The same things were measured in two ways. Each way mixes the same 8 hidden numbers, adds some noise and spreads widely along 5 directions of its own, which tell nothing about the thing.
In the rows, 128 means zero.
Some things both ways: the first way, then the second way.
[123  92 137 165 139 137 112 111 130 121 135  96 116 148 101 164  88 124
 118 130 114]
[129 144 122  94 147 118  96  98 185 150  95 150 129 153 136  98 134 150]

[106 163  87 121 153 111 126 118 153  98 168 132 135 132 123 149 171 136
 108 145 123]
[147 111 110 189  83 132  76 141 106 147 103 110  97 158 208 116 138 106]

[144 149 118  83 172 146 113 153 139 116 146  97 144 152  97 133 131 105
 121 183 128]
[144  99 109 205 133 101 139 116  85 131 164  94 116 151  93 148 120  89]

[ 93 127 135 158 202 116 138 183  88 146 189 135 117  95 158 103  98 126
 171 132 138]
[ 87 133 133 205  98 182 145 175  86 124 107 139  54 151 137  56 174 187]

[148 153 102 177 107  70 148  61 165 114 125 143 153 158 112 161 144 149
 132 149 143]
[143  75 115 190 101  86  79  87  82 169  82  97 153 211 114  76  78 139]

[155 108 137 154 106 116 127  71 140 117 126  98 143 171 124 197 142 129
 122 155 174]
[158 100 137 162 114 165 199 158 108 126 148 136  96 156 137 136 127 168]

[142 159  98 132 144 109 127  93 164 133 147 126 131 128 106 173 140 140
 113 144 133]
[108 104 101 154  98 130 146 143  60 111 158 123 127 103 118 164 152 122]

[141 166 111 144 137 103 103 141 178 137 116 104 126 138 129 137 144 115
 139 167 136]
[124 103 171 143 175 150  91 107  97 168 111 113 135 198 133  84  80 125]

[139 175  86 106 133 132 101 103 137 103 139 116 136 144 127 161 154 140
 126 165 140]
[163 102 102 156  78 111 139 133 153 128 138 119 112 126 158 170 159 102]

[115 147 121 156 143 123 113 133 119 125 118  95 119 117 174 157 134 133
 132 137 155]
[110 121 153 116 121 166 201 141 145 124 125 149 117 128 122 146 135 161]

[108 106 145 146 139 115 127 113 147 113 112 116 107 110 119 162 102 104
 103 126  84]
[105 116 160  69 105 173 164 129 148 101 147 177  85  84  98 143 162 178]

[156 146 124 137 109 112 112  85 159 137 103  98 118 145 119 155 132 111
 116 151 147]
[106 126 139 140 149 142 153  84 137 135 140 150 102 121  88 116 114 145]

[130 172 125 124 135 112 109 129 130 137 101 115  95 100 100 147 129  96
 172 137 114]
[169 145 115 152  89 167 129 131 114 133 158 130 103 142 121  81 143 132]

[172 165  82 142  90 103 112  25 180 142 136 130 124 153 125 178 148 151
  97 150 170]
[138 130 101 177  86 121  98 115 119 144 100 144  70 134 192 115 135 117]

[184 202 105 123 126 103  88  97 143 133 111 107 155 151 103 173 146 145
 158 165 161]
[165 139  99 179  68 111 121 100 136 159  95 118 129 157 145 106  94 125]

[125 116 144 131 198 148 132 179  97 170 167 100 103 111 114 104  70 104
 155 145 144]
[ 79 138 120 126 188 135 108  83  78 131 172 125 150 100  93 143 112 113]

[157 157 131 137 127 124  69 127 126 145 122  99 122 132 191 140 120 125
 154 171 172]
[114 113 169  88 185 147 140  78 185 144 131 153 121 118 117 165  83 164]

[174 197 123 131 153 128 103  97  89 177  92 105 112  87  95 166  72 146
 165 116 147]
[130 113 153  87 121 176 105 127 123 146 118 137 143 129 194 152 104 147]

[110 110 128 159 147 101 117 151 157 120 177 123 133 150 191 127 156 116
 136 173 158]
[123  78 149 130 174 142 130 110  59 135 163 117 137 144 105 163  79 135]

[ 78  95 144 172 120 127 202  42  43 103 106 125  98  81 180 172  99 135
  92  81 151]
[103  89 118 173 106 112 189 110 144 118 127 127 123 139  71 143 137 163]

[ 97 130  92 122 121  99 130 100 230  68 140 110 140 159 114 192 215 112
  40 152  98]
[122 108 149 148 135 140  76 117 115 152 122 112 115 147 168 133 113  99]

[139 103 135 130 114 120 130  82 167  96 109 108 142 153 140 186 132 118
  84 169 121]
[112  77 177  90 132 131 145  93 188 120 138 143 124 107  95 180 119 148]

[120 133 114 168 136 120 131 104 120 143 131 133 103 102 173 151  98 144
 150 145 144]
[115 103 143 144 121 128 134 145 155 133 105 124 124 169 105  99 170 154]

[117 155 106 109 158 122  79 158 154 104 169 124 135 140 152 120 152 116
 129 172 115]
[167 131 111 141 109  99  44  83 146 165 109 127 107 137 176 123  95  95]

[ 93 130  99 139 156 156 112 136 128  90 143  70 126 148 118 174 151 138
  86 125 133]
[112 141 139 144 155 143 136 153 191 153  83 123 117 183 193 111 153 131]

Other things, the second way, with their names:
J216: [106  98 136 205 133  90 106  94 176 156  90 110  97 168  90 108 113 166]
J13: [121 140 113 193 111 132 178 120 117 132 121 152  59 131 123 115 122 143]
J380: [ 80 114 178 112  94 184 143 131 159 128 108 134 125 119 137 119 148 159]
J367: [130 118  92 149  60 140 161 132  81 108 160 131 124  87 130 161 148 125]
J158: [ 82 158 138 131 109 144  73  82 145 160  59 167  89 127 155  63 106 165]
J199: [ 82 103 159 149 178 141 142 127 162 130 136 120 110 130 116 158 139 142]
J272: [137  70 151 111  93 162 171 129  40 114 169 133 135 111 118 182  92 119]
J675: [125  48 177 186 147 159 142 134 138 143 133  89 135 194 128 138 117 156]
J74: [189 158  89 147  97 158 132 150  93 132 163 137  93 143 156  87 144 133]
J823: [118 106 112 169  55 145 188 152 153 107 124 140  97 134 109 107 200 176]
J884: [ 73 130 154  80 115 175 158 110 110 120 122 162 132  89 151 151 119 130]
J998: [134  91 138 165 162 140 105 134  36 147 145  99 130 185 136 116  94 101]
J969: [155 137 137 134  91 158  82 144 158 146 111 135  85 150 175  98 153 138]
J201: [ 73 117 190 135 178 174 104 129 160 155 101 108 133 165 166 110 132 116]
J630: [ 92 124 159 135 124 155 132 138 145 147  63 145 111 193 140  55 143 164]
J383: [110 142 134 150 168 154 154 141 150 136 142 134 106 161 101  92 161 164]
J921: [146 136 125 164  51 135 136  91 160 134 133 135 100 127  71  76 138 138]
J959: [127 112 150 119 160 145 136 116 133 155  92 143 113 166 169 137  73 172]
J905: [ 89 114 167 137 154 137 117 101 166 143 117 134 105 122 107 141 123 134]
J184: [158 168 116 137  86 169 154 142 181 136 113 158  71 127 190 106 143 167]
J913: [137  92 129 184  72 160 194 180  61 122 121 117 103 154 155 141 137 148]
J726: [144 139  97 147  69 142 140 118  97 114 167 120 142 105 119 135 147  81]
J399: [137 121 131 147 165 132 155 142 128 155 114 129 122 193 131 107 108 158]
J248: [142 147 137 123 120 188 107 126  90 138 151 145  90 116 173 108 110 135]
J269: [ 81  86 141 193  95 142 120 141 112 130  90 127  78 168 134  85 172 161]
J421: [118 102 130 206 107 147 157 185 117 133  97 122  81 212 135  53 199 154]
J674: [142 120 154 163  76 176 157 146 124 142 101 126 107 168 162  95 128 119]
J638: [ 99  79 133 101  94 116 170 120  78 120  98 146 142 114 151 199  97 125]
J965: [136  87 118 144 179 120 143 164  75 137 131 109 154 211 138 128 139 121]
J128: [114 133 160  67  76 179 148 126 170 114 128 180  78  60 147 157 140 187]
J903: [121  94 148 200 143 174 143 182 111 144 114 104 100 208 158  80 153 176]
J621: [151 134  89  84  96 117 131  93  69 125 145 150 164 114 135 144 105  95]
J640: [135 136  68 143 127 116 188 152  20 108 173 154 105 105 136 176 131 124]
J389: [134 105 105 187 113 117 136  76  83 129 177 121 115 113  56 135  99 144]
J347: [109 105 112 150 139 108  82  50 103 143 138 134 128 124  87 118  88 161]
J256: [115  98 135 130 139 140 109 117  87 144 110 140 108 132 193 168  83 139]
J497: [102 160 115 181 123 121  96 102 221 143 107 135  72 135 115  75 185 136]
J340: [155 142 122 131  73 147 118 142 155 134 132 127 110 111 186 153 155  86]
J595: [103 116 165 106  83 163 149 130 205 115 133 144  96  77 145 173 175 133]
J984: [118 122 100 211  84 114 166 118 134 134 115 113 118 146 122 106 148 121]
J834: [144  92  88 224  80  72 144 125  66 144  85 113 113 196 115 103 107 113]
J900: [ 93 131 103 165 107 101 146  90 151 124 112 161  79 115  83 112 146 171]
J81: [ 98  70 174 141 151 170 156 156 126 119 143 119 118 160 103 128 157 187]
J906: [ 64  90 157 153  77 185 209 157  99  96 138 155  71  75 144 181 161 174]
J376: [131  77 118 137 115 101 131 125 109 113 160 129 107 123  82 176 147 146]
J274: [ 95 112 150 167 193 153 116 114  87 156 123 112 133 186 127  92  99 137]
J218: [122  96 156 175 141 123  64 113 149 160 105 108  94 163 145 119 118 132]
J979: [174 150 106 182 112 155 126 144  65 153 149 118 106 168 138  81 117 125]
J466: [105  88 154 139 152 144 165  98 132 131 159 107 168 147  62 135 113 149]
J578: [ 79 115 191 138 159 181  75 126 138 172  75 118 113 160 235 122  97 122]
J459: [ 64 135 122 132 149 127 170 114 125 125 122 146 120 103 128 166 132 130]
J601: [178 128 125 122  61 151 161 170 133 138  79 153  95 181 181  87 142 152]
J270: [137  64 165 171 125 140 115 119 141 152 108 114 102 176 144 136 101 175]
J881: [ 96 100 138 151 146 120 176 107 152 117 137 141 103 132  56 131 147 165]
J44: [ 56  72 152 128 168 108 125 105 114 135  97 116 167 167 103 139 123 150]
J62: [156  81 142 204 123 151 162 178 148 140 116 107  86 209 156 103 159 154]

Some of these things the first way, each followed by its name:
[ 97 139 112 136 147 107 147 146 183  69 111  79 156 162  97 181 196 111
  81 149 112]	J674
[152 130 129 139 143 127  78 138 134 125 164  95 143 171 130 167 140 132
 160 171 166]	J184
[125 166 120 129 133 129 114  90  98 136 113 104 102 101 167 136 120 124
 105 114 157]	J13
[196 169 120 130 121 102 114 106 166 147 104 103 151 165  85 175 132 127
 175 192 167]	J466
[ 98 133 136 147 161 113 114 165 121 144 160 120  95 100 177 120 133 102
 157 139 144]	J248
[134 147 111 143 173 114  91 157 140 126 195 113 159 160 162 125 139 145
 134 167 162]	J256
[176 203 108 101 163 116  78 144 153 131 117 109 152 139  47 158 118 128
 169 165 101]	J81
[127  88 149 171 144 133 127 106 103 118 146  84 143 162 139 165 101 138
 104 127 162]	J959
[119 116 134 119 155 156 148 109 102 136 123 101  99  94 155 177 102 124
 110 142 149]	J340
[137 122 115 147 159 142 123 121 131 144 161  86 133 150 143 152 113 144
 101 150 177]	J459
[151 165 107 132 156 102 136 109 140 132 156 123 158 135 146 160 144 151
 124 161 170]	J906
[125  74 129 182 121 106 139  79 145 123 185 138 133 166 177 146 118 140
 113 158 165]	J900
[ 95  62 163 133 161 148 173 104 107 107 129  99 115 107 152 173  90 108
  57 125 118]	J905
[ 93 108 129 138 169 148 170 139 120 120 125  82 112 113 130 161 119 115
  90 131 136]	J201
[198 137 101 161 101  91 127  59 182 138 146 131 163 196  82 196 138 158
 167 196 176]	J823
[133 166 132 122 188 127 145 157 111 130 100  94 138 106  68 150  94 122
 143 135 103]	J380
[127 185  97 149 173 132 125 122  96 136 118  97 136 109 144 128  92 165
 105 116 145]	J638
[ 40  89 113 186 173 107 190 148  97  98 201 157 119 108 210  94 129 134
 123 129 133]	J269
[161 177  97 145 153 132  64 126 120 184 176 109 109 134 152 117 104 149
 165 150 191]	J640
[162 100 131 129 159 109 102 140 170 101 200 126 196 201 146 155 140 141
 132 217 150]	J216
[109 145 107 180 139 112 127 121 152 128 108  99 113 124 127 150 117 135
 116 121 123]	J630
[105  90 141 103 178 154 130 147 135  87 157  83 147 148 114 175 132 110
  67 150 109]	J199
[135 199 112 133 172 130 100 161  93 173 120  98  98  90 137 103 100 122
 172 131 157]	J274
[194 179 142 115 147 129 117  76  50 171 103 128 128  93 130 145  46 146
 177 143 163]	J270
[129 138 123 152 137 122 146  88 103 129 126 109 118 123  95 179 120 134
 137 115 146]	J903
[136 186 103 140  97 116  93  64 142 147  82 113  72  87 135 187 139 123
 130 109 139]	J383
[167 114 136 176 117 133 135  61 126 144  84  81 127 151  72 199  66 145
 117 125 144]	J601
[170 151 123 153 138 121 160  66  98 159 114 106 137 125 127 183  98 160
 132 138 195]	J913
